There are 9 hidden switches. A switch that is on adds its own fixed numbers to the row, and there is some noise. The rows also spread widely along 11 directions, which tell nothing about the answers.
Known rows, each followed by its switches (1 for on, 0 for off):
[ 42  30   5  18 -12 -50 -67 -36 -15  10  -6  24  -6 -16  -2  -5  -4  17
  24  25 -18 -17 -24 -31 -16 -50]	0 0 0 0 1 0 1 0 0
[-12 -30  19 -10  20   6  -4  -7  17 -21 -17 -10   2  18   5  16   4   8
   3  -1  27 -19  -7   3  20   1]	1 0 0 0 1 0 0 1 0
[-25  21 -15 -15  -3  10   1  11   8  15   7 -24   3  30  -5  42  12   2
   5  -3  31 -10 -26   5  -1 -36]	0 0 1 0 1 0 0 1 1
[-17   9  -2 -13   3  33  24  18  -2  -5   9 -19  14  34  -2 -16  20   2
  20   1  20  11 -43  24  -2 -33]	1 0 0 0 1 0 1 0 1
[ 13  21  37   6  34 -10 -11 -10 -42  16 -12  33  -4  47 -12   0  14  21
   6  26  37 -67 -18   3  12   0]	0 0 0 0 1 1 0 0 0
[ -7   4 -18 -45   8  16   6   7  20 -68 -35  15 -16  11   3  -1  42  -7
   1 -40  26 -25  14  20   8 -19]	0 0 0 0 1 1 1 0 1
[-15 -37   1  -7   4  -2 -26 -15  27 -13  17 -46  -7  26 -12  40 -39  23
  -1  -8  24  20 -14  -3  37  16]	1 0 0 0 0 0 0 0 1
[ 31   5  34  15  -3  41 -10 -15  38 -20 -13  14  -8  30 -28   9  -5   2
 -36 -10  33   4 -19 -29  34  13]	0 0 0 0 0 0 1 0 1
[-36 -23 -24 -28   8 -23   2 -11 -13 -15   7 -24 -16  28  15  47  -8  34
  38   7  14  16  17  11  10  22]	1 0 0 1 0 1 0 1 1
[  4  33   9  -3  21 -13 -41 -20  -1 -17 -31  14 -30  36 -24  38  11  12
 -13  -4  35 -63 -25   9  23 -24]	1 0 1 0 1 0 0 0 1
[-13  32  -8  -6  -8  -7 -14 -14 -12 -17   5 -49 -10  33   9  11  11  10
  16  -9   4   3   5 -11  -4 -21]	0 0 1 0 0 0 0 0 0
[-37   1 -14 -33   1  11  12  11  -9 -22  15 -67   4  38  23  27  15   6
   6 -15  20 -20  27  28  -1   9]	1 0 0 0 0 0 1 1 0
[  5 -29  -5 -15  -1   7 -26   4  22 -34   3 -16   4  12  -1   0 -15   8
 -15 -29  14 -11   6   9  29   4]	0 1 1 0 0 0 0 0 0
[  6  34 -11  -5 -23  45  -7  32  23   4  13 -18  37   7 -10 -13  31 -40
 -32 -34  16 -26 -59  16  -4 -88]	1 0 1 0 0 0 1 0 1
[ -4  24 -16 -25 -15  24   4  14   1 -18  -8  12  -4  18   7   2  28   2
  -4 -14  10 -26  12  18  -6   3]	1 0 1 1 1 1 0 0 0
[ -5  25  -7  -9 -17  29  12  11 -15  17  23 -16   2  35   5   8  13  10
   0   6  18  -2   2   5  -6  24]	0 0 0 0 0 0 0 0 1
[ 26  33 -18 -16 -28   6 -21   3  -2 -21  10   1   4  18 -13  -5   7 -11
 -22 -49   6 -30  -7 -23  13 -66]	0 0 0 0 0 1 0 0 1
[ -5  39 -12   8 -21  16  -5   0   5  32  16 -22   0  15 -11  27   0   4
  15  22  11  40 -36  -6 -20 -20]	1 0 1 0 0 0 1 0 0
[ -2  27  36  14  -7  -2 -19 -41  -5 -32  -7 -64 -21  49   3  25   1  17
  10  -5   1   5  19 -39  19  -1]	1 0 1 0 0 1 0 0 0
[ 10  55  -9 -15 -33  44  11 -20  41 -62 -40  -1 -42  13  -6  -4  35 -10
  -5 -36   0  46  19 -37  -5 -11]	0 0 0 0 1 0 0 0 0
[ 31  67  16   1 -19  59  10   3  -2 -28  -4   5 -29  52 -17 -46  29   1
 -19 -15  -3 -12 -17  33  19   5]	1 0 0 0 1 0 1 0 1
[-17  -2   5 -21  16  31  -5  10  25 -31 -23 -19  11  12  10   8  35 -28
 -28 -25  29 -49 -14  39  13 -14]	1 0 0 0 0 0 0 1 0
[ 11   5  25  -1  10  -7 -25 -21 -21 -40 -28  -5   9   8  25 -19  39  -5
   3  -7   6 -59  10 -13  -4 -22]	1 0 0 0 0 0 0 0 0
[-12  -7   0 -16  10 -25 -26 -16 -22 -14  -6 -13  -5  18  15  23  11  23
  22   8  18 -40   9   4  -2  -2]	1 0 0 0 1 0 0 0 1
[-14  -9 -13 -14 -15   9  -1   3   3 -17  10 -34   7  11  24  14  17  11
  21   1  10  17  19  -2 -13   9]	0 0 1 0 0 0 1 0 1

New rows, each followed by its switches (1 for on, 0 for off):
[ -5  21 -10 -20 -10  62  37  12  32 -27  -5   4 -26  50 -34   1   1   7
  -6 -27  32  45 -27  -3  27  -3]	1 0 0 0 1 0 0 0 1
[  3 -15  17 -15  22  34   4   7  15 -29 -19  20  -4  33 -16  -6   1   7
 -19 -14  39 -32 -15  20  32  14]	1 1 0 0 1 0 0 0 0
[  4 -14   3 -15   7  -2  -5 -13  -4 -46  -9  -7  -7  23   8  -9   0  22
  17  -9  11   7  21 -11  13   9]	0 1 0 0 0 0 1 0 0
[-25  16 -18 -19 -12  18  12  11  11  -2  -4 -11  11  12   8  17  23  -4
  16  -5  13  10 -13  -4 -18 -30]	1 0 1 1 1 1 0 0 0
[ -7  16  16  10  21  10  17   1 -15  30   5   7   7  38 -20  -2   1  18
  35  37  31  25 -68  -4  -5 -32]	1 0 0 0 1 0 1 0 0
[-30  -4  13 -12  16  35  31  14  -7 -11   6 -31   9  56  -1   4  20  10
  16  -1  39  -6 -24   9  13 -12]	1 0 1 0 1 0 0 0 1
[-22 -27  -7 -22   0  25  34  10   5 -12   9 -15  14  33   4  24   4  10
  13 -10  42  22  -1 -31   9  -9]	0 0 0 0 0 0 0 1 1
[ 11  45 -16 -17 -17  32  -2   4  -3 -21 -22  15 -18  15   0  -5  29  -5
 -10 -15  10 -14   6  11  -9   3]	1 1 0 0 0 0 0 0 0
[-16   2   1 -23  10  18   9   6   5 -41 -14 -22   2  31   8   3  24   9
  10 -19  29 -11  15  -2   3 -17]	0 1 1 0 1 0 1 0 0
[ -4 -28  34  -2  23  -9 -15 -16 -26 -35  14 -49  -4  51  19  -6  -3  29
  11   5   6 -40  16  33  40  31]	1 0 0 0 0 0 1 1 1
[-16  11 -40 -29 -11  -5  -7   1  23 -15  -1  -6 -12   8  -3  43   4   6
   9 -17  14  23  -9   8   3 -25]	0 0 0 1 0 1 1 1 1
[-13  40   6  -2 -15  17  14 -17 -17  -1  -3 -15 -19  43   9  19  21  25
  22  19   8  20   9 -22 -14  18]	1 0 0 1 1 0 0 0 1
[ 16  18   0   2 -21  14 -14  -8   0 -11  14 -24  -3  21  -1  -3   1   8
   0  -3  -1   7 -10  -2   8  -8]	1 0 0 0 0 0 1 0 1
[ 11   1  32  14  -7  14 -28 -21   6  -9  -2 -26  -9  12  16 -11   4  13
   2  23 -12  -9   9  16   6  48]	1 0 0 0 1 0 0 0 0
[ 16  -1   7 -10   5  11 -11   1  14 -21 -13  21   7   9  -8 -12  13   0
  -9 -12  24 -22 -14 -10   7 -25]	0 0 0 0 1 0 1 0 0
[ -2  -7   5  -9   5  13   2  -2  11 -17 -12   9   3  16  -4   1  15   5
  11  -5  26   2 -21 -17   4 -23]	0 0 0 0 1 0 0 0 1
[-12  -5  22   1   1  33  13   2   6   5  -9   4  12  20  13  10  22   8
  11  22  21   7   0  -1  -6  32]	0 1 0 1 1 1 0 0 1
[-21 -14  -9 -33 -13  15   8  10 -25 -26  21 -54  13  26  39  -2  18  11
   9 -13   8 -28  52  15  -8  38]	1 0 0 0 0 0 0 0 0
[-12  40  17  -9   4  11  -9 -24   0 -36 -29 -39 -27  32  14  18  30   6
   6   1   4 -17  19  21   0   7]	1 1 0 0 1 0 1 1 0
[ -5 -14  18  -8  16  20  -8   4  22 -16 -22  -2  23   0   1  -1  20 -15
  -1  -5  26 -19 -31  15   3 -32]	1 1 0 0 1 1 1 0 0
[ 19  -6   5 -20  -8  25  -8   4 -11 -43   0   2  -1  34   0 -14   5  10
 -25 -35  19 -51  26   3  30  13]	1 1 0 0 0 0 0 0 1
[ 23 -48  75  32  15  27 -13 -23  28 -13  16 -33  18  47 -20 -14 -43  18
 -23  -1  22   1 -29 -38  61  10]	1 0 0 0 1 0 0 0 0
[-25   0 -23 -38  11  17  21  15   1 -37  -4 -14 -16  45  -4  17  11  10
   3 -29  36 -15   4  23  24  -6]	1 0 1 0 0 0 0 1 0
[-48  17 -43 -47 -19  29  17   8  29 -41  -6 -65 -16  10  22  26  29  -2
  22 -22   8  42  24  28 -24   9]	1 0 0 0 1 0 1 0 0
[  5  29 -26 -21 -33  29  12   6  14 -34   0   5 -18  24   3  -6  18  14
   8 -16  -3  32  18  -9  -4   3]	0 0 1 1 1 0 1 0 1
[ 21  20  19   9  17  -9 -27 -26  -5 -13 -23  24 -28  35 -26  26  -5  25
  -5  13  31 -24 -13 -16  21   6]	1 0 1 0 0 0 1 0 0
[ -7 -27  11 -22   8  58  28  22  31 -36   1 -10   8  37 -10 -15   9  -1
 -17 -25  37  -3 -15  25  31  11]	1 0 0 0 1 0 1 0 1
[ 13   7  29  15   9 -16 -30 -42  11 -35 -42   6 -22   5   4   5  17   9
  22  13  -3  -5 -13 -21   9 -28]	1 0 1 0 1 0 0 1 0
[  0 -22  28   5  20  16   0  -5  15 -31 -22   7   8  10   8 -31  23   0
  23   9  13   8 -30   1   8 -14]	0 0 1 0 1 0 0 0 0
[-21  59 -34 -38   0  14  22   8  -4 -14 -11   2 -43  62 -34  49   6  15
   1 -28  40  -8  -9   8  18 -34]	1 0 1 0 1 1 0 1 0
[ -1  22 -16   0 -16 -23 -44 -21  14  12   3 -16  -3  -7   2  33  -9  13
  13  14  -5  12 -20 -10 -18 -27]	1 0 0 1 1 0 1 0 0
[ 14  14  18   5   1  14 -16 -25  16 -52 -33 -10 -19  13   6 -17  16   4
   8  -7   0  24   1  -9  10   0]	0 1 0 0 0 0 1 0 0
[-11  -5  13  -3   6   9  -6 -14   7 -20   1 -31  -6  34  10  11  -2  13
  -1  -1   6  -2  -1   5  21  14]	1 0 0 1 0 0 0 1 0
[  6  -4  22  -1   6  27  19  12  -7   1  22  -8   4  51  -4 -19  -3  22
   9  12  17  -6  -9  16  23  12]	0 0 1 0 1 0 1 1 0
[  0 -40  32  16  43 -11 -19  -2  -9  16   3  10  22   6  -3 -20  -6  11
  36  46  14  -3 -70  41  14  -4]	1 0 0 0 0 1 1 0 0
[ -5  24  -2 -14  -6  23  -9   7  15 -28 -23  -6  -8   7   9  -2  44 -21
   0 -14   0 -33 -17  47   6 -31]	1 0 1 0 1 1 0 1 1
[  2  16  12  -4   5   1 -27 -15  11 -55 -23 -22  10  14  14 -33  23 -11
  -3 -37  -7 -18 -15  -8  11 -66]	0 1 0 1 1 0 0 0 0
